The rows of a group lie close to one hidden flat surface of 11 dimensions, which may be shifted away from zero. Surfaces can cross.
In the rows, 128 means zero.
Known rows, each followed by its group:
[146 160  58 145 137 179 173 137 107 151 160 137 160 164 119 115]  B
[110 144  65 147  89 136 122 139 125  57 149 101 141  66 158 107]  D
[ 96 134 131 140  89 102 102 121 146  39 130 115 158  77 171 122]  D
[130 153  71  92 119  74 147 136 140  91  84  83 119 137 198 116]  T
[ 97 141 100 135 116 141 127 102  86  73 124 172  92  97 133 108]  N
[134 150 169 150 140 170  85 105  79 162 126 114 110 161 157 117]  N
[116 130 160 116 182  90 108 122 114 112 104  96  90 114  96 148]  N
[161 140 192 122  82 123 115 117 155 176  93 135 141 147 214 121]  N
[ 81  91 116 137 119  98 139  93 121 117  55  94  33 136 123 156]  T
[ 46 114 188 149 138  96 125 170 104  73 131 142 126 166 134 135]  N
[105 144  79 179 149  97 148 107 120 157 133 101  87 136 212  97]  B
[119 130 113 146  85 114 121  53 184 129 114 152 118  86 174 100]  T
[112 195  90 136 138 124 141 124 109 179 108  86 123  98 138 154]  N
[149 152 136 139 152 143 126 146  81  46 114 100  81 182 125 103]  D
[143 161 120 133  83 107 184 188 110  93  89 155  74 135 161 138]  D
[172 140  47  99 137 123 105 157 111 158 138 125  94 150 125 108]  D
[122  87 173 120  99 112  63 105 158  93 131 149 158 124 144 137]  D
[132 156 130 141 110 149  99 134  97  72 128 121 161 174 169 137]  D
[110  83 102 138  90 102  92  90 145 156 115 169  84 101 147 136]  T
[ 81 178 144 164 132 118 136  82 168 105 107  90 155 137 144 131]  T
[134 122 211 104 145 114 137 122 166 124  98 115 122 143  91 119]  N
[146 113 168 139 149 167 129 122  75 138 149 141 137 112 129 134]  D
[171  75 142 115 116 178 120 118 119 125 125 121 121 158 104 123]  B
[103 132 103 116 115 110 126 168 126 159  97  75  66 121 116 120]  B
[185 125 103 108 114 140 131 130 114 144 117 113 183 182 181 167]  D
[ 86 107 164 168 109 171 154 187  85 169 135 100  84 135 107 128]  B
[121 133  85 105 118 128 166 129 165  74 118 125 127 114  77 105]  B
[125 150 215 108 134 127 128 187  65 158 115 117 110 110 185 104]  B
[104  83 172 153 147 105 135 132 126 118  94  92  60 103  43 198]  N
[135 188  96 130 211 111 151 105 117 152 145 137 141 157 129 112]  B
[155  98 151  93 137  78 112 181 118 194 111 132 107 135 141 169]  B
[ 90 148 172 135  95 148 128 129 122 149  91 111 156 150 127 180]  B
[116 176 143 167 105 149 170 136 134 132 108 110 101 135 131 111]  T
[112  99 111 111  98 135 164 134 123  76  91  97  95 138 153 100]  T
[ 81 185 160 163 152 148 127  65 141 132 103 110 131 167 101 133]  T
[152 120 143 128 160  85 140 124 121  60 107 122 128 149 134 169]  D
[114 109 119  86 124  97 181 159 117  90  97 132  76 105 152  80]  T
[146 121  82 123 158 105 119 145  96 115 115  78  55  98 123 117]  N
[159 127 173  45 161 150 162 170  83 126 112 129 131 122 101  99]  N
[114 143  90 112  74  91 144 165 173 113  86 104 114 161 156 127]  D
[169 135 149 133 109 118 148 100 170 123  75 157  87 171 101 159]  D
[158 150 138 138 160 109 141 155 147 155 165 135 161 114 125 127]  T
[149 120 163  91 189 127 114  96 121 127 123 122 128 158 114  98]  T
[ 83 157 123 108 149  78 117 116 140 111 104  72 133  80 153 122]  N
[138 187 127 127 157 110 116 114 154 160 111  90 131 156 143 109]  N
[ 65 181 121 137  99 138 165 150 134 133  97 107 156 141 107 174]  B
[161 102 138 121 156 147 110  61 130 102 102  62 111 153 144 103]  T
[129 125 160 134 153 104 144 190 102 153 120 104  77 134 119 133]  T
[118 113 138 123 143 143 104 146  69  92 143 160 111 163 133 107]  N
[103  84 101 157 111 121 133 143 136 169 108  86  68 152 111 156]  B
[138 118  93 153  90 129 187 169 118 146 153 167 172 137 177 165]  B
[125 166 126 119  84 116  67 116 158 190 123 157 117  89 150 121]  B
[168  88 125 141 134 187 152 115  91 121 137  78 212 167 153 194]  D
[123 169  83 134 167 110 130 106 122 125 138 109 178 132 140 162]  D
[102  99 115  97 118 131 190 173 133  94 108 113 109  92  61 137]  N
[ 85 104  73  77 137  49 113 125 139 108 109 157 131 123 152 141]  T

New rows. What belongs after each?
[147 159  91 132 151 120 144 123 134 168 111 130 106 174  92 155]  D
[182 130  96  97 108 137 125 173  67 164 122 150 119 145 192 134]  N
[ 97 140  90 159 101 132 146 178  71 160 120 113 107 120 166 174]  N
[145 108 142 134 147 134 148 129  80 135 102  82  99 169 189 126]  B
[135 112 119 115 111  73  79 108 162 173  95 124 106 127 164 150]  B
[139 108 124 109 151  81 202  97 169 101  75 126  97 122  99 155]  T
[171  69  98 101 116 101 138 150 153 130 106 101 140 165 135 176]  D
[155 103 129 156 108 102 144 102 158  81 103 168 121 123  92 214]  D
[104 137  67 128  66 145 121 147 120 121 143 139 166 142 216  91]  N
[127 101  84 131 126  81 135 187 118  65 121 122  89 130 113 165]  D
[150  97 109 119 147 163 133  71 150  93 152 122 184 146 112 111]  T
[212 160  86 118 186 133 145  62 134 173 103 109  94 149 106 134]  T
[185 141  68  92 134  79 184 138 162 133  80  99 125 156 162 154]  D
[193 150  82 148  99 191 157 125  77 165 120 145  70 118 134 127]  B
[115 128 177 147 165  84 186  86 160 128  96 137  71  81 100 129]  T
[150 104 181  92 168  73  82 108 159 147 108 159 118 176 114 146]  D
[158 156 106 131 113 131 104 103 124 165 132 145 121 115 188  98]  B
[154 120  80 127 176 115 159 137 103 139 137 110 129 120 106 170]  D
[146 111 141 111  66  98 117 137 164  53  91 124 138 147 189 128]  D
[146  93 199 126 147  72 115 138 116  39 109 159  89 126 120 154]  D
[161 109 145  88  98 152 113 164  95 134 107  99  62  93 146  74]  B
[124 127 135 139  99 141 156 170  93 150 129 153 133 126 149 162]  D
[108 115 138 142 161 112 142 165 118 159 156 129  71 110  98  87]  B
[107 190 127 138 137  87 129 108 142  82 111 141 145 113 161 137]  D
[ 70 138 160 139  76 184 142 118 125 125 134 163 189 160 152 108]  N
[120 150 129 139  56 162 136 142 149 138  98 132  88 155 129  99]  D
[202  94 146 122 175 125 116 158 130 142 158  77 161 164 112 156]  T
[121  87 178 111 126 113 100 153 133 148 110  25 125 122 174 112]  N
[110 117 178 159  65 180 174 135 163 145 113 123 131 156 113 119]  N
[174  97 165 144 110 143 149 124 109  77 117 159  70  90 106 138]  D
[134 139 132 155 140 145 136 161  70 124 136 165  71 143  88 152]  D
[104 166 145 138 106 150 127 136 136 163 102 128  99 175 117 104]  D
[102 110 143  75 136 148 133 123 137  98 125 111 169 119  93  97]  N
[177 133 120 111 108  90 145 117 147  58  91 126 163 150 192 168]  D
[133  99 112 151 103 105 102  99 175 152 153 170 121 105 154 109]  B
[ 80 134 199 140 115 125 106 131 121 104 127 142 129 117 142 113]  D
[123  81 145 128 121 165 122 125 121 102 133  58 166 141 142 120]  D
[ 94 119 144 135 142 106 182 179  96 117 124 109 113  95 130 143]  D
[100 126  95 139 110 145 146 119 101  86 124 192 100 118  82 147]  N
[135 144 163  90 161 165 154 135 112 141 121 141 144 155  46 133]  N
[127  92 159 117  84 162 169 169 103 114 120 192 123 157 107 141]  N
[120 118 128 119 114  84 172 142 155 125 117 160 104  93 139 120]  T
[125  82  68 107 108 119 108 156  92  99 140 136 120 128 155 132]  N
[115 161 106  89 116  98 121 141 123 115 125 150 164 131 204  95]  N
[110  99  99 143 104 115 106 176 101 122 147  91 105 102 173 112]  T
[121 103 183 148 101 101  95  75 152 152  79 109  98  84 144 182]  N
[120 147 123 120 107 126  44 145 112 137 154 169 141 157 151 112]  D
[157 129 181 148 156 137  72 132  81 174 125  92  98 184 173 132]  N
[110  75 141 129  91  83  87 105 142 104 101 126 106  91 171 158]  N
[131 192 100 131  95 125  83  98 167 138 112 169  97 152 123  97]  D
[143 172 118 150 130  99 174 156 137 153  91  90  88 143 128 168]  T
[125 125 114 156  89 111 103  89 138 134 100  99  86  89 192 128]  N
[118 145 119 105  78 139 120 169 132 130 122 120  71  58 128  61]  B
